The rows come from 5 hidden closed curves, with some noise, and rows from the same curve form a group. Each curve winds through 8 dimensions. The rows are also pushed far along 4 directions, which tell nothing about the answers.
Known rows, each followed by its group:
[ 11 -14 -46   6  58   1   1   3  11 -23 -58  32   6  -8 -35  17 -13 -10
  12  12 -47  21 -20]
Luvam
[ 10   7  -2  16  18 -19 -13  -9   9  13  -7  24 -25  10  -7  -5 -24 -34
  22  29 -31   9 -41]
Luvam
[-20  -6 -21   3  -9 -18 -15  -9   4   1  -7  -4  11   9  -9  -6  -6 -15
  19   2   8  -2  10]
kele
[ -6  20  23   3 -55 -25 -15  11 -20  -2  45 -14   3  15  27 -12  13  -9
 -32 -20  27  -3  20]
Luvam
[ 15 -26  -9  -2  28 -27   3 -18  29 -10 -10  41 -63  -7 -36  -7 -20 -22
  17   3 -23  34 -17]
zon
[  6   6 -28  -6 -10   5 -22   6   0  -5  15   7 -14 -33 -27  12   0  36
 -40   4  19  25  45]
loba
[ 20  -4  -1  10  36   1  45  -9 -15 -57 -69  10  95   0  18  69  -2 -44
  16   8 -10   1 -47]
kele
[-77  47 -33  14  55   6 -10 -38   7  80  14   5 -56  14 -54  16 -37  17
  34  29 -29 -25  71]
zon
[ 17 -23  16 -16 -25 -26   8  19  -7  -8  32   3  -8 -19  15  -3   0 -13
 -22  -2   2  21 -12]
rup
[  7 -24 -16 -11  34  -3  -7 -13  -2 -20 -25  16  12 -12 -20  26  -4  20
 -15 -11 -13  50   1]
kele
[-11  -1  -7  -6 -12   4 -16  11  18  28  29 -11 -62 -31 -25 -36   6  21
 -32   9  -4   6  51]
kele
[-35   8 -26   5  -3 -10 -28   3   8  -1  12   0 -18 -10  -9  20   1  17
  11  11   6   2  29]
loba
[ -4  17  -4   3 -11  26 -32  24 -15   3  10  -3  22  17   9  12  35  25
 -19 -11   8   9  26]
zon
[-36  27 -39   8  61   3   8 -34  -5  30 -28   5  -9  -5 -39  37 -37  29
  34  18  -5   7  40]
zon
[-46  39  17   7 -16  12  -9 -17 -26   6  28 -17  62  -4  35  34  -3   5
 -10  -3   6 -43  19]
rup
[ 41 -18  56   1 -41   5  -2 -11  22   6  12 -15 -30  11  14 -49  12 -20
 -15   6  18  -1 -41]
rup
[-16   5  19  -5  16  28  10  -7 -14  -5 -10 -18  44   1  16  20  23  24
 -22 -26  -3  -1  21]
zon
[-10   4  38  -1 -12 -16  34  28 -28   0  24   1  32  18  59  17  12 -50
  37   2 -11 -18 -34]
zon
[-46  -1 -13  -4  30  -5  11 -28   5  16  -1  -8   0 -12 -27  21 -15   2
  -7  -1 -18  -4  45]
rup
[ -7  13  41  10 -46 -28   2  -3 -23 -11  19   5 -11   8  41 -33  -2 -41
  -1   7  16 -15 -13]
loba
[  1  -2   5   6  29  -5  -3 -17  17  43  -5  20 -28  35 -22 -28 -12 -38
  43   3 -31  12 -13]
rup
[ -1  11 -43   9  13  29 -28   4  -2 -14 -38 -15  62  -2 -13  26  10  30
 -11   3   5   0  12]
zon
[  7 -22  -7 -12 -34 -21  -8   6  25   0  36   5 -24  -4  -8 -33  -9 -15
   7 -12   3 -19 -13]
rup
[ 34 -18 -21  -1  17  15  -6  20   9 -14 -29  19  15   2  -3   9   2  -5
  23  18 -15   9 -49]
Luvam
[  5  37  -9  13   2   7 -13   6   4  49  15 -11 -29  34 -13 -33  -1  15
  15 -12   3 -13  16]
Luvam
[ -4   4   5  -5  29  -3  13 -17  -3   7  -2  19 -30   5 -11 -18 -11  13
  11 -30 -12   9  12]
Luvam
[ 73 -57 -26 -27 -18  13  -9  37  44 -14   8   8 -52 -37 -35 -39  10  32
 -28  -5   4  27 -27]
rup
[ 19 -16 -15  -3  37  -9   7  15  18  11 -11  -1 -49 -14 -19   0  -5  24
   6   9 -26  34 -13]
kele
[-13  -5  11   1  29  11  19  -8  11  22 -18 -17 -25  -5 -15   6   7   1
   2  19 -13  12  21]
Luvam
[-17  19   7  11 -27   0 -28   4 -12  18  19 -26  26   8  10  14   8  -4
 -35  20   3  -7  13]
Luvam
[  -8   26   -1   19    5   -8   -8    5   28   55   16  -17 -101   -4
  -30  -42   -5    7   -6   28  -15   -1   33]
kele
[-25  18 -62  10  34  20 -17   8   2  13 -30  -1  42   2 -31  32  -5   7
  15  19 -23 -14  25]
zon
[ 12   9  24   2 -20 -11  -6  -6 -12  14  18 -20  32  17  20 -22  -8  -5
 -33 -19 -11 -12 -27]
Luvam
[ 12  -7 -23   3  52  -2  18 -28   9 -11 -50  10   0 -16 -22  26 -28  14
  31  12  -3  26 -17]
zon
[-13  12   5   7  -9   5  -3  -4  -8  -4  -3 -12  45  32   3  19  14 -18
 -18 -10  -4 -22   3]
loba
[ 13 -11  16   9   5 -24  18  -3  13 -19 -16  13   5  27   6  10   0 -58
  21   3 -21  -3 -48]
loba
[ 42 -45   6  -7  10  -5  15  15  33 -17 -22  25 -68 -12  -9 -52  -4 -21
  25  14 -26   4 -60]
Luvam
[-17  16  14   1 -18   2  -5  13  -2  43  36 -22 -19  -1   9 -22   5  -1
  -8   9  -7 -15  23]
rup
[-21   6  30   1 -26 -17  10  -8 -21   8  16   1 -15  38  19  -7   8 -23
  25  -4  31  -3  13]
Luvam
[-54  46  14  20  13  -2   1 -13 -11  47  15  18 -59  36   7 -15  -6 -19
  67  19   0 -25  33]
Luvam
[ 37 -10 -16   5  15 -15   3  -7  14   8 -19  30 -36  14 -29 -16 -30 -24
  28  21  -7  13 -41]
loba
[-11  37 -10   8  -9  15 -38   8 -17  32  22 -29  10  -4   4  -8   2  54
 -45  -3   2   0  34]
loba
[-17   4  -7  -7  -2  14 -17 -21  38  20  36 -10 -37 -36 -32  -3  -3  36
 -26 -12   1  -7  47]
rup
[-41  32   3  21  18  12   0  -2  11  29  -2 -19  -7   4   1  13  10 -11
  13  23 -24 -26  25]
loba
[  9   0  35  11  -2  11  -1 -25  17  21 -11  -9 -15  18  -1 -20   0 -26
   8  19  -2  -4 -22]
rup
[-20  32 -20   8   3  31  -8  14 -18  15  -2 -11  41   8   6  21   4  17
   2  15  -2 -42  12]
kele
[ 20 -17 -35   8   4 -17  -5  15   7 -31 -35  35 -16  -3 -26  -2  -7 -38
   6  27 -11  16 -17]
loba
[-24  36  19  22 -23   7 -27 -27   5  23   7 -30  19  31  17 -15   4   0
  12  -2  21 -31   5]
kele
[-15  18 -44  10  36  15   2   4  17  44 -16 -16 -10   7 -54  11  -4   7
  -9  17 -24 -10  45]
loba
[ 10 -27 -33 -11  26 -17  24  21  15   6  -6  28 -68 -20 -30 -19 -22  -3
  31  17 -26   3 -12]
kele
[ -4   4  -9  12  25  -1 -24  -4  -2  19 -21  17 -11  23  -7  -5 -12 -13
  25  27 -29  11 -26]
kele
[-13 -25 -34  -2  27 -13   0   2   0 -21 -43 -10  63   2   1  31   1 -15
  35   1 -12  18 -14]
kele
[ 19  -9  -4   1  22  -2  -2   7  -4 -15 -23  -2   8 -19  11   3  -3  19
  -8   1 -16  28 -24]
loba
[  4  -3  28   6  11   2  -8 -32   6   1 -12  21 -19   8   0 -21 -10 -19
   8   4 -13  11 -25]
kele
[-15 -18 -24  -8  33  -4  12 -16   4  -3 -19  37 -31 -21 -39  -2 -22 -16
   7  14 -23  12  22]
kele
[ 25 -35 -20  -4  11 -30  26   6  45  -4  -6   1 -64 -41 -22  -7 -26 -14
  36  33  -6  11 -32]
zon
[ 53 -40 -35  -2  13 -13   9  25  41 -23 -33  18 -38 -22 -30 -22  -7 -19
  23  18 -19  20 -46]
zon
[  7  -7  -2  -7 -16 -20  -8   4  -2   2  21  -4 -32 -22   7 -18 -11  26
  -3  -1  17  18   1]
loba
[-17   3 -29   3  67  22  -4 -16   4  32 -34  17  39  21 -33  30  -5 -15
  36   4 -41  19  10]
rup
[-15 -20 -27 -17  30  25 -27  -2   6  21  -2  15 -25 -16 -31 -18  -5  42
  -2   0 -23  14  22]
kele
[ 18  19   9   4 -35  -7 -27 -10 -14  15  27   7   1  31   3 -15 -16   0
 -12  -3  24  -7 -17]
loba
[ 53  -2  13   3  -7   6   7  23  16   1  -2   2 -18  14  11 -24  15  -3
  17  -9   7   9 -42]
Luvam
[ -8 -28 -16 -10   7 -21  19  -7  13  -3  -9  -5 -28  -8 -22  -4 -16   1
  15   3   6   3   4]
zon
[-10  22   1  11  54   1   5 -18 -19  22 -16  34  13  13   2  28 -23 -23
  40  17 -36  17 -17]
rup
[ 12 -10   9   1 -15 -13  12   8   6   5   7   6  25  17  15 -12   3 -54
  37  -3  -2  -6 -27]
rup
[ 11   4  28  -4 -14  -4  -4  -8  -5  18  30 -11   1   3  14  -4  -3   7
 -20  -8   7   9  -8]
Luvam
[ 36 -42  -1 -18   6  -5  30  14  21 -36  -6  -1  12 -36   9  30   4   2
  18  -3  10  21 -38]
loba
[-23 -11 -17   5  35 -13  29 -24   5  -3 -39   8  39  11 -17  28 -15 -54
  46  11 -16  -2  -1]
rup
[ 43 -14  20  -1 -29 -10  13  17 -14 -44 -20  -9  43   6  41 -19  15 -13
  -5 -25  21   8 -46]
zon
[-32  36  16  10  14  15 -17 -14   4  63  28  -2 -81  24 -17 -26   3  30
  12   6  -1  -2  47]
zon

New rows, each followed by its group:
[ -6  -1 -31   0  -3  -7  -6   7   5  -1   6   9  21  -7 -10  20 -10 -18
  19  13  -1  -8  -1]
rup
[ -3  19 -32   3   4  18   0  17 -28 -11 -23 -17  86   4  10  19   9  16
 -12 -19   5 -15  18]
zon
[ 15   1  -9   7  13  -2 -18   0   4  -1  -9  15  10  -1  -4  10 -13 -11
  -2  19 -25  10 -36]
Luvam
[ -6 -36 -14 -20  21   8  -2  -6  -5 -31 -16  27   8 -25 -12  20  -7  13
  -9   5 -15  15  -6]
Luvam
[  4   2   4 -10  -4  20   3 -12 -11 -12   6  29  -5  -4  -7  -5 -12  14
 -15  -8   8 -20   1]
kele
[ 27   4  13  11 -25 -22  10   2   1 -21  -8  -9  11  26  20  -3  -3 -20
  12  -5  19 -12 -46]
kele
[ 55 -36   5 -22 -13  23  32  31 -19 -59 -31 -26  95 -24  43  24  25  31
 -20 -33  30   9 -44]
zon
[ 27  -6  -3 -13 -87  12 -49  10  21 -21  52 -44   7 -38   0 -32  20  68
 -91 -34  59 -11  30]
zon
[ 20 -31 -15 -13  46   8  36  15  31 -13 -25  13 -64 -43 -33 -14   8  21
   4 -10 -25  30  19]
Luvam
[-32  24 -13  10   5 -12   5   0 -13  39   8   2   4  22  -6  -6 -11 -35
  36  13  -5 -16  28]
rup
[ 29 -14   1  -6   8 -13  18 -14   0 -22 -16   7   4 -13   6  10 -20   9
  16  -4  18  19 -34]
zon
[ 20 -18 -24  -9  -7 -10   1   6  14   9   6  -5  -5  11 -25   2  -8   6
   3  -6  10   0 -10]
loba
[ -1  -8  -6  -7  27   0  11 -12 -14  -9 -20  31   3  21  -5  17  -6  -3
  40  -8   6  17  -8]
Luvam
[ 27 -16  -5  -2   2 -24  19   7  -5 -21  -9  11  61  21  16  46 -13 -43
  35   4  -2   4 -65]
loba
[ 41 -58  -8 -25  -9 -14  15  30  16 -65  -2  16  30 -40   4  25  19 -16
 -28 -21 -11  34 -30]
zon
[ 28  -3  12   6  -4  -6   3   5  -2 -18 -14 -10  28  10   6  24  17 -11
 -23  -5   9  32 -12]
Luvam
[  7 -33 -13 -13  33  -4  -2 -11  27  10  -3  39 -73 -23 -29 -32 -23   3
  33  10 -28  23 -16]
kele
[-30  41   3  28  -6  -7 -12  -7 -13  32  -4  11 -21  22  13 -18 -20 -41
  49  50  -2 -33  -6]
loba
[  4   7 -13  19   2 -31 -29   1   8   5  -7  23 -50  18  -7 -25 -20 -24
  30  29 -19  10 -34]
loba
[ 27  -5  13   1 -30   9  -8   3  29  -3   7 -30 -14  -2   7 -31  13  24
  -8 -16  27 -13 -15]
kele
[ 52 -62   5 -26  30  -7  29   2  33 -13 -15  12 -79 -50 -40 -19  -5  23
 -37   0 -19  62 -10]
rup
[ -1  39  16  21 -39 -17  -7 -10  -4   8  21 -14  -7  32  15  -9  -7  -9
   2  -1  33 -33  -5]
kele
[ 19   6   5  13  -6   0  -9  -7  28  18  -5 -13 -57  -4  -5 -33  -9  12
  22  22  13  -2 -21]
zon
[  8 -12 -29 -20 -29  17 -25 -11  17  -8  22  -1   1 -15 -40 -10   4  47
 -39 -37  42  -2  49]
rup
[-10 -13   8 -12   0  -8   1 -13 -19 -25   3   7  28 -12   6  14  -2   7
 -38 -22  -7  11   7]
Luvam
[ -1  -3  -7  11  21  15  12   8  28   7 -27  -6 -28  -5 -16 -10   9 -15
  18  25 -23 -14  -3]
loba
[ 15 -21 -14 -14 -11   0  13  21  10 -30  11  -7  23 -37  -2  39  15   9
 -23  -5  14  17  12]
loba
[ 33  -7 -31  17  31 -10  10  13  35   2 -33  38 -57 -12 -43  -1 -17 -51
  33  55 -31  16 -28]
loba
[ -8  31 -26  17  49   0  -6 -16  -3  26 -28  -1  23  20 -28  19 -17   1
  -2  -2 -34  10  12]
Luvam
[-13  37 -37  20  16  14 -35   2  36  58  17   1 -99 -17 -64 -23  -7  28
 -19  37 -13   3  67]
loba
[ 34  -2 -14   4  20  -2   3  12   9 -15 -12  28   0 -15  -6   6  -4 -11
   7  -3 -20  24 -24]
zon
[ 15 -26  -2  -7  13  -9  50  15   5 -25 -25 -19  39 -33  23  24  -4 -17
  24   9  -6  -5 -35]
zon
[ -2  21 -12   2  36  28   0   2  -2  17  -2   3  14 -14  -7  33   0  29
   4   5 -11   8  14]
zon
[ 24 -20  -6 -14  -2  18 -15   7  15  24   8  -1  -6  11 -25 -28  13  13
 -14 -18  -1  21   9]
rup
[  0  -9  -4  -7  35  12  35  14 -11 -32 -31   6  42 -15  15  31  17  -1
  12 -18 -16  10   1]
Luvam
[-14  11 -27   7  23  16 -40  -4   3  36  -9   3 -28  13 -32 -12  -5  27
  -4  18 -20  10  19]
kele
[-31  12   6  -4 -11 -27  -7  -2 -10  39  47  -2 -48  -2  -8 -19 -14   1
 -16   3  -5   3  38]
rup
[-31  25 -32  22  63  17  13 -14  11  15 -54 -13  39   8 -12  44 -10  -6
  55  25 -26 -13   2]
kele
[ -3   7  11  -7 -19  18  -1  18 -15 -10  16   7   4  10  25   2  24  14
  18 -15  28  -7  11]
Luvam
[-27  47  -6  11  22  25 -20  -6  -3  45  21  -5  -8   2  -6   1  -3  33
  -1  -3 -15 -14  37]
Luvam
[-13   1  28   3 -45  -8 -33  -7 -16 -21  15  -6  24  36  29  -6  22  -8
 -18 -18  23  -2  -4]
zon
[  1  20  33  16   7  -6   2 -21  -8  33  -3  -2  -2  47  14  -9 -10 -29
  33   9  -4  -3 -32]
Luvam
[-12  22  26   5  -5  -6  -8 -19  -7  39  30 -13  -8  12   9  -8 -11   2
 -10   0  -3  -2   4]
Luvam
[ -5 -23  -2  -7  -7  -9   9  11  -3 -31  -8   1  50   2  12  13  11 -32
  -7 -15 -16  -9 -15]
zon
[  2   5  -9  -8   2  15   4  23 -40  10  -6  -1  44  15  13  -2   5  10
  -8  -5   0  -3   5]
rup
[-18  14  -9  10  -5 -24 -12 -13 -32   7 -14   6  24  43   8 -11 -22 -22
  21   4   0 -13 -17]
loba
[ -5  37  12  12 -42   1 -11  16   1  46  39 -32 -42  11  14 -58   4  16
  -1   1  24 -36  21]
zon
[  8 -19 -14 -11  30  -5  10 -12   8   1 -16  31 -51  10 -34  -9 -12  10
  28 -10   4  28   7]
Luvam
[  6  16 -10  11 -30  14 -35   3  -5  -7  -7 -21  35  13   8 -13  12  21
 -19  -9  24 -14   0]
zon
[ -3  12 -11  10  13  15   3   1  15  13 -16 -21   2   2  -3   1   2  13
  18   8  -2 -20  -1]
kele
[ 50 -36 -42 -15  19  -2  22  25   7 -14 -32   8 -14 -44 -33 -11 -12  17
 -16  12  -3  37  -5]
loba
[  4   2 -13   3  -6 -12  19   7   5 -22  -4  -7  20 -21   4  28  -1 -10
   3   2  13  -2   5]
kele
[-32   9  13  13  30   2  13  -8  -1  -2 -23 -17  22  -5  23  45  10 -15
  33  27 -13   7  -2]
zon
[ 23 -17 -32   1   0 -10   9  34  23 -18  -8   4   5 -16 -15  26   8 -28
   7  22 -12   7 -18]
loba
[ -1  14  17   5  -2 -11  10 -18   3  18  19   1  -1  18  -3  13 -11 -21
   5  -3   3  -6  -5]
loba
[ 19   2 -22   8  25 -20 -15  -7  23  19   0  27 -62  -3 -39  -7 -25  -4
  10  17 -20  32  -7]
Luvam
[ 20 -13  64   0 -60 -14  -9 -27  -6 -26  19  -6  36  26  40  -9   6 -42
 -15 -10  35  -6 -49]
rup
[-13  35   9  31   2 -37   5 -23  13  37  -2  -2 -72  45 -12 -35 -27 -34
  44  19   0 -22 -10]
kele
[-19  13   8  -4 -11  16  -6 -11  -2  -9  24 -12  46 -24  18  31   1  17
 -22 -10   5 -22  13]
rup
[ -1  17 -24  -1  29  16  -4  10 -12   5  -1  11   1 -13 -13  37  -5  36
 -16   9 -13   9  14]
kele
[ 28   0 -25   3  28  13   8  27   9 -12 -24  -8  38 -19  -4  13   9  10
 -18 -11 -31   9 -14]
Luvam
[ 21  16  34  10 -40 -12  -8  16  -6 -10  25  -9  -6  -1  44 -18  17  -6
  -5  -6  24   8 -17]
zon
[  9   9   1  -2  24  -9  18 -19   9  23   8  19 -53  -4 -23 -26 -26   9
   9 -13  -9   7   8]
zon
[ 17 -10 -11  -5  -1 -12  17  -3  13 -18  -4  -9   6 -34  -9 -12 -10   4
 -21 -20  -1   2   4]
zon
[ -1 -14 -11  -4 -16  -9  10  14   0 -17   1 -19  42 -16  21  31  -2  -8
  15  17  12 -15 -25]
zon
[ 29   6  19   3 -20   2   0  22   1  -4  15 -16  22  -6  30 -26   9  -2
 -24 -18 -16 -14 -36]
Luvam
[ 22 -19 -25 -16  18  19  12   5   6 -11 -17  14   7 -11 -20 -11  -5  21
   3 -20  -5  -3  -5]
rup
[-18  24  -9   4 -39  -4 -21  22 -22   9  28  -8  21  25  20 -13  10  -1
  -2 -10  16 -29  16]
Luvam
[ 43 -35 -47 -21  32  16  12  19  10  -4 -28 -17  44 -17 -39  34   5  39
 -26 -14  -2  41   3]
Luvam
[-16   7  13  14  41   3   7 -47  17  27 -31  14 -31  22 -24 -11 -25 -26
  36  21 -26  -8 -16]
rup
